The rows are grouped in 3 ways, from coarse to fine. Each group lies inside one group of the grouping before and may be the whole of it. The rows also spread widely along 14 directions, which tell nothing about the answers.
(in the rows, 128 means zero)
Known rows, each followed by its group in each grouping:
[151 141 111 148  90 122 142 177 128 136 114 133 124 124 114 135 132 100
 136 149 108  81 139  95 156 127 161  73 106 163 130 117 151 102 170 109
 128 161 145 157 119 191]
bosov sopu Q_737
[177 180 196 149 154 155 107 131 167  89 141 116 148 120 135  75 199 151
 153 101 121 148 170 121 175  82 151 161  78 159 139 117  76 135 122 171
 104 121 100 128 126 136]
bosov Ronet Q_464
[112 125 143  72 128 167 107  98 103 141  81  89  82  85  53 113 123 137
 109 120  95 141 107  95  79 183 183 116 130  97 139 124 108 141 176 119
 183 108 110 159 119  69]
bosov zizu Q_21
[164 134  98 127 131 132 107 170 175 196 115 111 145 112 109 134 149 152
 142 123 125  78 126 132 124 119 104 144  45 132  94 171 101 132 109 174
 134 149 138 149  83 164]
bosov Ronet Q_509
[143  96 107  71 115  52 133 124 147 170 106 150 116 128  86 142 140 172
 125 129 151  65  72 139  77 203  85  84  85  85 114 128 135 149 114 160
 193 130 143 106 116  95]
zofo nobem Q_516
[154 120  86 125  77 130 131 105 117  75 146 231 116 131 143 137 118 139
 158 165 175 100 148 173 164 171 117  93 134 176 106 106 241 114 160 101
 168 148  92 146 171 136]
bosov sopu Q_993
[119 142 125 145  53 115 143 154 133  90 130 150 111 151 133 143 152  79
 116 112 140 141 133 115 110  94 147  81 158 160 108 103 194 106 151  70
 169 130  96 121 170 141]
zofo papob Q_640
[144 125 141  94 131 123 114 137 128 142  60 119 101 109  63 110 156 132
 148 120  99 137  99 109 124 173 165  95 138 117 161  87  83 147 184 140
 140 119 151 149 121  75]
zofo nobem Q_680
[129 158 173 156  97  96 147 177 152 100 122 119  92 165 165 110 131  94
 121 161  83 133 102 143 121 121 148  74  91 169 119  88 158  81 134 143
 118 127 159 102 154 135]
bosov vepap Q_484
[114 109 186 150 157  93  97 144 122 101 127 100 157 138 109  99 181 135
 140  76  96 168 123  80 130 103 133  74 151 120 155  54  81 161 132 154
 131  96 112 125 137  89]
zofo nobem Q_325
[ 89 151 147 163 158 213  63 101 139 117 129 112 126  96 189 143 118 160
 102 120 134 197 173 164 119 115 102 186 104 159 116 144 111  82 121 136
  69 117  80 125 162  75]
bosov sopu Q_737
[101 135 175 106 132 169 143  77 120 128  77  70 114 104 121 126 134 146
  77 117 103 161 143  88  84 149 163 185 143  68 165 171  78 116 143 118
 110 110 131 116 125  80]
zofo nobem Q_325
[149  75  76 124 146  71 104 180 128 183 116 139 134 136  87 131 113 144
 172 157 113  86  80 150 135 162  93  78 135 129 116  88 124 160 129 173
 128 137 189 145  94 119]
zofo nobem Q_325
[102  94 155 174 166  71  79 168 129 118 189  95 136 157 147 139 130 145
 103 106  97 149  98 137  80  71  61  75 132 135  89  60 119 151  74 163
 133  88 118  85 136  93]
zofo nobem Q_516
[138 146 155 142 143 164 133 125 112  95 151 110 112 111 126  94 117 135
 126 179  92 129 158 108 147 117 171 146 109 146 124 135 138 120 127 138
 127 131 127 144 108 153]
bosov vepap Q_484
[122 121 133  82 153  92 131 161 164 179  77  78 108 118  74  93 146  70
 168 160 142 119  94  99 138 178 170 103  86 113 167 135  69 136 109 137
 136 136 191 126  84 132]
zofo papob Q_640
[ 93 117 130 123 104 186 145 126 131 122 121 113 142 115 107  61 144 143
 143 143  94 145 157 120 120 155 161 155 115 110 120 168 181 128 128 126
 162 147 113 160 130 135]
bosov Ronet Q_464
[154 113 131 120 194 102 109  96 121 140 155 103 143 105 119 128 114 143
 138 152 159  69 145 108 170 139 115 144  92 112 156 142  71 148  79 155
 106 132 159 115  80 161]
bosov zizu Q_21
[ 83 111  93 141 154 181  55  85  83 125 120 150 159  65 128 172 113 152
 144 103 164 136 197  72 173 156 120 105 127 160 164 115 104 103 160  84
  91 135  74 179 155 117]
bosov zizu Q_21
[154 101  76 122  93 129 119 164 139 171  96 166 155 120  80 135 155 148
 166 111 132  99 124 115 137 136 123 103 131 130 112 125 143 149 160 139
 154 149 130 180 111 137]
zofo nobem Q_325
[ 93 131 139 198 129 164 115 105 107 100 137 118 142 130 224 149  89 175
  76 152  92 149 159 158 119 129  85 156 132 138 119 136 163  64 125 137
  56 126 125 105 165 108]
bosov sopu Q_737
[ 90 149 173 119 156 137 104  99 115  98 158  83 121  94  98  83 161 150
 109 126 127 155 152  93 100 138 147 160 123 107 140 136 111 126 105 118
 145 124  88 109 135 107]
zofo papob Q_640
[130 145 135 140  57 106 188 123 138 117  74 139 128 154 159 133 146 112
 107 133 129 107 138 129 133 151 143 138 158 109 165 151 154  78 159  93
  87 163 177 102 163 150]
zofo nobem Q_325
[137 143 131 122 117 163 107 142 150 102 128 153  88 120 145 142 118  99
 149 155 138 143 149 138 136 128 153  89  75 203 104 104 151 107 147 115
 149 113  94 147 149 113]
bosov Ronet Q_464
[120 165  78 144  72 142 106 150 165 180 141 113 156 116 112 162 168 158
  93  62 159  82 155 147  78  88  78 183 101 115  91 205 153 101 112 105
 130 174  94 113 147 173]
bosov Ronet Q_464
[ 82 150 140 151 107 222 121 135 141 126 119 129 151  83 136 110 153 135
 130 129 121 157 217  65 145 115 169 162  77 163 133 173 126  79 141  97
 108 159  81 178 142 157]
zofo nobem Q_680
[138 117 105 124 137 116 115 155 151 133 162 115 144 130  70  75 171  99
 168 121 163 113 134 153 162 105 135 141 138 119 127 138 147 171  99 126
 160 163 134 133 107 178]
bosov sopu Q_737
[135 113  82  85 102 187 126 135 125 139 140 151  96  93  53 114 122 133
 139 163 133 125 144 132 100 135 163 150 134 136  75 160 182 155 148 102
 207 144  94 179 107 132]
zofo nobem Q_516

New rows, each followed by its group in each grouping:
[136 187 153  76  79  62 155 114 190 113 117 126  83 140 112 143 185  48
 108  98 233  78 130 138 115 143 153 117  73 127 163 164 130  95 113  61
 166 164 119  56 165 171]
bosov sopu Q_737
[111 106 130  79 141 162 143  84 116 118 110 126 106  98  91  84 121 153
 132 174 125 141 138 126 117 194 157 165 134  91 136 159 144 144 130 127
 160 133 134 141 116  97]
zofo nobem Q_516
[110  64  86 140 185 102  93 149  91 137 150  92 126 131  99 129  85 100
 154 165 106 117 114 125 143 133 112  78 159 128 128  90 132 174 108 129
 137 115 166 137  93 132]
bosov Ronet Q_509
[140  89 109  74 117 103 144 123 138  90 112 210  92 133 101  93 132  90
 208 193 177 128 121 147 178 206 162  56 120 169 137  80 186 147 146 112
 186 136 137 153 144 109]
zofo nobem Q_516
[144 155 157 147 129 177 127 130 105  92 158 113  73 113 136 121  98 142
  90 186  75 151 149 146 103  99 161 170 152 162  93 122 148 105 155 123
 110 119 126 130 130 111]
zofo nobem Q_325
[162 153 160 126  85  95 142 129 149 128  86 123 141 136 118 150 177 129
 103  75 131  91 118  87 119 129 138  89  98 108 157 125 106 117 156 129
 145 125 118 115 133 144]
bosov sopu Q_993
[ 89 131 108 156 115 162  94 144 101 144 103 106 113 102 137 176  89 100
 109 129 106 129 153  86 128 130 146  85 129 169 143 109 119  74 173  81
  84 133 131 154 146 136]
bosov zizu Q_21
[155 104 123 139  96  16 163 133 119  92 113 129 138 190 114 121 163  81
 138 106 150 103  78 139 145 117 115  73 229  86 168  76 152 163 122 108
 142 125 187  73 142 138]
zofo papob Q_640
[139 108  84 137 117 157  90 148 134 125 129 152 112 137 123 167 111 104
 147 125 147 155 118 160 125  86 116 104 148 163  88 104 160 149 130 121
 159 104 105 152 128 109]
bosov vepap Q_484
[133 156  97 113 127 124  80 113  99 137 104 106  88  88  90 210 119 117
  90  95 147  96 141 100 102 132 125 106 144 141 146 120  91 113 184  69
 119 128 107 123 142 119]
bosov Ronet Q_509
[ 93 115 134 114 115  85 149 107  94  98 115 122 121 123 109  96 133 123
 131 149 114  99 134  99 130 210 145  77 134 107 169 113 170 113 152  96
 150 149 143 123 154 135]
bosov Ronet Q_509
[ 85 192 174 186 101 173 116 143 146 119 102  54 127 126 173 148 157  95
  68  85 104 191 169 100 101  56 145 177 153 136 150 155  86  56 136  81
  44 129 123  94 163 132]
zofo papob Q_640
[139 134 123 144 119 142 106 130 100  90 146 146 110 114 116 148 115 115
 124 142 124 118 153 109 144 120 149  83 139 169 128  91 157 119 168  95
 139 126 100 146 140 143]
bosov sopu Q_993
[180 207 150 125 146 132  60 128 120  97 134 124  70  89  95 144 160 147
 116 109 123 128 143 152 131 114 137 134 131 185 128  82  87 108 193 115
  95 131  95 119 160  98]
bosov Ronet Q_509
[102  83 132 192 111  72 148 200 140 101 131 143 178 189 168  60 146  94
 203 154  80 133 121 133 195 137 120  29 127 165 146  57 192 120 115 154
 105 146 185 138 152 165]
bosov Ronet Q_464
[100 131  93 120 134 104 118 109 105 125 156 112 144  99  87 136 136 114
 130 119 176  66 178  93 150 150 129 127 131 115 171 160 135 126 117  67
 126 173 125 115 136 192]
bosov Ronet Q_464
[180 114 161 173 124  90 151 149 155 104  94 145 157 175 199 118 145 129
 156 138  99 119 116 129 182 117 113  75  95 149 140  83 120 124 126 188
  96 106 170 123 121 132]
bosov Ronet Q_509
[143 139 133 152 173 187  98 114 130 129 147  98 135  99 152 135 114 157
 116 150 114 130 175 122 143  99 121 184  89 142 110 162  93 124 106 152
  93 120 116 141  96 141]
bosov Ronet Q_509
[145 135 107  88 127 113 110 118 167 171 108 152 135  98 101 138 150 154
 148 130 184  65 130 127 135 197 109 121  34 123 138 165 114 115 118 148
 148 156 119 133 114 145]
bosov sopu Q_993
[112 130 161 142 125 167 141 127 147 107 131 102 147 125 131 106 163  89
 133 111 146 160 187  76 151  74 174 160 128 126 149 154 106 133 109  99
 121 130 112 136 119 161]
zofo nobem Q_325
[133 120 159 165 144  79 145 125  83 109 169 136 161 109 157 127 116 209
  98 174  74  49 160  50 138 163 108  80  77 127 135 109 131  98 122 160
 107 141 132 126 116 169]
zofo nobem Q_516
[113 112 139 118 161 115 143  99 128 141 100  74 127 128 129 114 112  82
 130 148 146 110 136 112 161 150 151 147 134  89 193 153  79 126  99 116
  85 138 199 103 101 153]
bosov zizu Q_21
[163  92  87 108 132 245  96  92 131 118  93 163 105 103 142 189  85 118
 142 139 150 179 157 122 129  98 151 135 117 165  79 139 135 168 154 123
 186  64  63 199  98  73]
bosov Ronet Q_509
[ 81  95 133 117 202  72  54 119 139 174 126 105 144 101 127 156 131 177
 128 105 151 116 108 122  99 181  52  94  63 115 145  99  51 130  82 174
 105 110 127  98 129  62]
zofo nobem Q_680
[116  67  56 119 140 123 118 152 114 171  88 101 115 137  95 149  83  78
 155 160 120 121  99 145 132 152 125  93 170 115 132 123 140 161 134 114
 137 125 190 149  95 126]
bosov Ronet Q_509
[109 102 138 137 151 175 110 125 129 121 116 116 135 112 139 126 110 107
 142 151 121 152 155  92 152 138 154 105  91 147 139 124 120 127 124 132
 131 108 116 160 109 130]
bosov sopu Q_993
[104 150 119 149 151 167  74  86 100 101 154 116  92  96 168 195  79 113
  87 134 164 140 174 142 128 103 114 153 147 170 134 126 114  83 132  73
  69 121 106 102 162 113]
bosov zizu Q_21
[139 172 117 127 107 155 124 100  96 128 157 125 116  70 105 181 125 178
  60 129 137  63 191  73  94 116 134 172 112 127 118 185 122  94 151  80
 122 160  83 126 125 176]
zofo nobem Q_516
[ 62  84  65 169 140 144 100 125  94 152 139 128 177 107 160 154  84 160
 134 148 123 100 172 112 143 169  78 114 122 133 139 148 165  94 113 110
  81 156 137 146 141 151]
bosov Ronet Q_464
[117 134 154 103 146 174 139  95 140 145 117  48 120 104 102 117 135 121
  82 126 128 150 140  89  79 103 161 208 121  67 127 201  80 146  88 125
 152 105 121 113  79 121]
zofo papob Q_640
[151 123 160 128 105 102 159 114 156 106 146 128 111 164 158 103 128 156
  92 150 109 112  89 186  80 140 100 144  99  97  89 140 185 129  92 174
 170 112 133  81 131 109]
bosov sopu Q_993
[132 147 129 131 127 122 112 162 124 138 127 126  89 111 115 130 116 130
 127 173 102 113 130 136 121 149 141 116 115 168 121 106 129  92 159 124
  97 147 153 130 136 123]
zofo nobem Q_325
[137 159 134 159  72 168 143 145 179 128 113 114 152 141 164 152 170  94
 107  79 150 133 176 104 123  54 136 153  86 141 111 181 134 103 118 100
 129 138  93 130 136 181]
bosov Ronet Q_509
[101 144  62 129  92 173  66 170 158 176 126 110 133 107  71 155 161 111
 133  59 160 141 145 154  91  81 107 152 140 145  96 161 143 130 138  84
 147 154  85 145 147 136]
bosov Ronet Q_464
[109 152 168  97 145 172 123  82 130 104 106  89  83 102 111  87 132 131
 105 148 123 167 133 155 108 172 167 182 127 105 148 153 121 116 140 121
 132 126 123 112 140  81]
bosov sopu Q_737
[ 97  81 109 149 175 116 124 116 141 139 117 103 176 145 161  96 119 120
 172 151 147 129 143 152 183 156  93 149 128 103 170 146 114 139  67 153
  73 139 190 110 114 139]
bosov Ronet Q_464
[ 83 136 177 191 129 124 125 111 127  83 119  83 158 154 203 140 148 102
  92  91 125 188 156  97 129  76 114 134 171 117 167 112 102  96 101 101
  65 101 127  80 166 112]
zofo papob Q_640
[139 129 169 155 120 122 156 112 105  84 142 127 135 130 159 138 127 141
  99 146 105 107 166  70 137 112 151 115 126 130 142 119 127 111 135 118
 115 120 122 123 127 150]
zofo nobem Q_325
[108 135 132 108  92 125 111 158 195 157  92 103 117 141 117 142 175  78
 129  67 161 150 112 130  82 110 124 100  70 132 111 141 122 126 116 115
 176 118  97 119 143 112]
bosov Ronet Q_509
[138 139 105 107  83 161 131 131 151 109 130 155  75 126 119 178 122  62
 114 134 184 133 152 131 110  82 159 126 127 172 102 141 156 127 139  61
 176 123  93 130 141 137]
zofo nobem Q_680
[ 82 161 160 133 162 109  76  98  94  83 196  98 130  86  96  95 162 177
 107 102 130 114 173 112 110 150 112 137 120 126 148 117 133 114 117 104
 125 148  72  96 172 123]
bosov Ronet Q_464
[148 151  89 149  77 112 143 105 101  72 187 160 118 134 129 168 131  95
  98 132 192  91 171 132 134  68 124 149 202 144 112 147 199 121 121  38
 148 152  96  97 153 189]
zofo papob Q_640
[107 135 143 137 122 166  93 131 126 129 149  91 115 108 114 151 130 116
  92  93 120 142 145  94  87  78 142 121 107 140 101 128 118 126 125 110
 159 106  76 136 130 125]
bosov zizu Q_21
[124  78 126 137 129 190 133  97 107 107 139 128 163 114 115 132 132 147
 117 110 121 148 172  65 124  77 146 147 150  98 112 149 132 183 112 123
 184  97  78 172  93 127]
zofo nobem Q_680
[107 135 153 149 110 179 143 109  97  88 132  97 146 107 119 115 140 124
 107 113  98 132 189  51 133 106 180 130 136 120 152 145 140 125 149  85
 141 127  90 152 131 161]
bosov Ronet Q_464
[ 98 135 130 132 106 110 122 129 117 118 126 122 135 114 108 152 155 105
 117  97 156 113 167  68 128 124 145 101 138 132 162 125 120 108 146  69
 123 149 107 125 154 153]
zofo nobem Q_325
[172  96 171 162 132 102 175 133 103  89 160 142 139 151 157  82 114 187
 121 197  46  96 119 115 136 130 134 112 120 119  98  98 167 144 119 197
 143 110 154 132  98 131]
zofo nobem Q_325
[ 79 120 145 161 130 139 112 205 157 176  91  59 128 140 125  98 135 100
 131 129  58 177 109 124 102 112 137 119 124 133 128 114  98 100 129 149
  79 133 182 133 125 113]
zofo nobem Q_325
[116 142 180 165 122 155 135 166 168 124 122 100 132 142 174 108 147 121
 115 136  86 167 146 112 121  84 138 132  83 153 113 128 109  96 109 152
  94 119 134 122 131 132]
zofo nobem Q_516
[ 78 129 122 126 125 178  97 147 133 144  92  75 101 118 104 112 121 104
 127 120  92 184 121 148  91 137 146 137 148 131 128 129 130 117 149 109
 122 120 135 137 147  82]
bosov Ronet Q_464
[122  98 119  80 130  78 111 151 182 152 105 126  79 160 104 104 126  64
 171 141 167 141  54 200 111 165 120  76 103 137 117  91 143 150  97 146
 177 114 170 102 133  81]
bosov zizu Q_21
[149 126 156 145 124 135 122 132 116  82 193 115 128 134  82  88 167 153
 105 105  98 137 139 124 100  48 139 156 173 113  86 113 154 186 111 135
 189 113  83 124 117 131]
zofo nobem Q_680
[104  73  78 188  96 103 123 237 167 190 124  92 147 183 161 179  98  44
 124 121 108 121  91 130 107  53  95  43 108 156  81 111 155 126  93 132
 135 122 171 131 100 176]
bosov sopu Q_737
[148 105 149 115 133 193 144 125 178 147  51  80  83 156 171 157  82  55
 112 160 117 192  94 157 107 104 163 149 110 121 122 150  91 139 116 154
 126  63 174 121  85  79]
bosov sopu Q_993
[159  88  95 105  94 122 161 140 155 144 110 144 123 155 110 147 129  94
 135 135 156 113 110 136 115 103 131 120 142 109 101 149 152 173 110 122
 185 118 146 131  96 142]
zofo nobem Q_516
[129 116  83 130 104 165 128 134  99 129 156 157 119  94 106 155 102 147
 115 166 124  92 172  93 121 125 138 123 126 151  93 151 173 119 147  94
 154 150  99 166 116 166]
zofo nobem Q_516
[138 107 143 137  98  95 168  55 129  90 112 168 195 143 178 139 163 144
 128  84 194  79 171  80 182 146 112 119 119  87 185 152 136 123 103 116
 127 138 115 109 147 165]
bosov zizu Q_21
[133 184 157 111 116 131 101  93  93 114 108  80  90  88  71 172 160 149
  52  66 121 124 143  91  69 111 152 162 191  95 161 130  72 115 190  73
 110 126 101  99 152  97]
zofo nobem Q_325
[106 134 144 132 133 152 130 108 106 111 139 123 128  93 119 113 131 156
 112 153 112 112 174  84 128 149 150 142 107 127 142 144 127 107 134 114
 122 144 113 137 131 138]
zofo nobem Q_680
[ 47  77 108 159 152 182 120 120  66 130 122  97 132  98 152 148  53 121
 113 191  81 152 176  65 127 160 152 112 150 135 146 130 142  95 142  89
  87 125 144 165 123 122]
zofo nobem Q_325
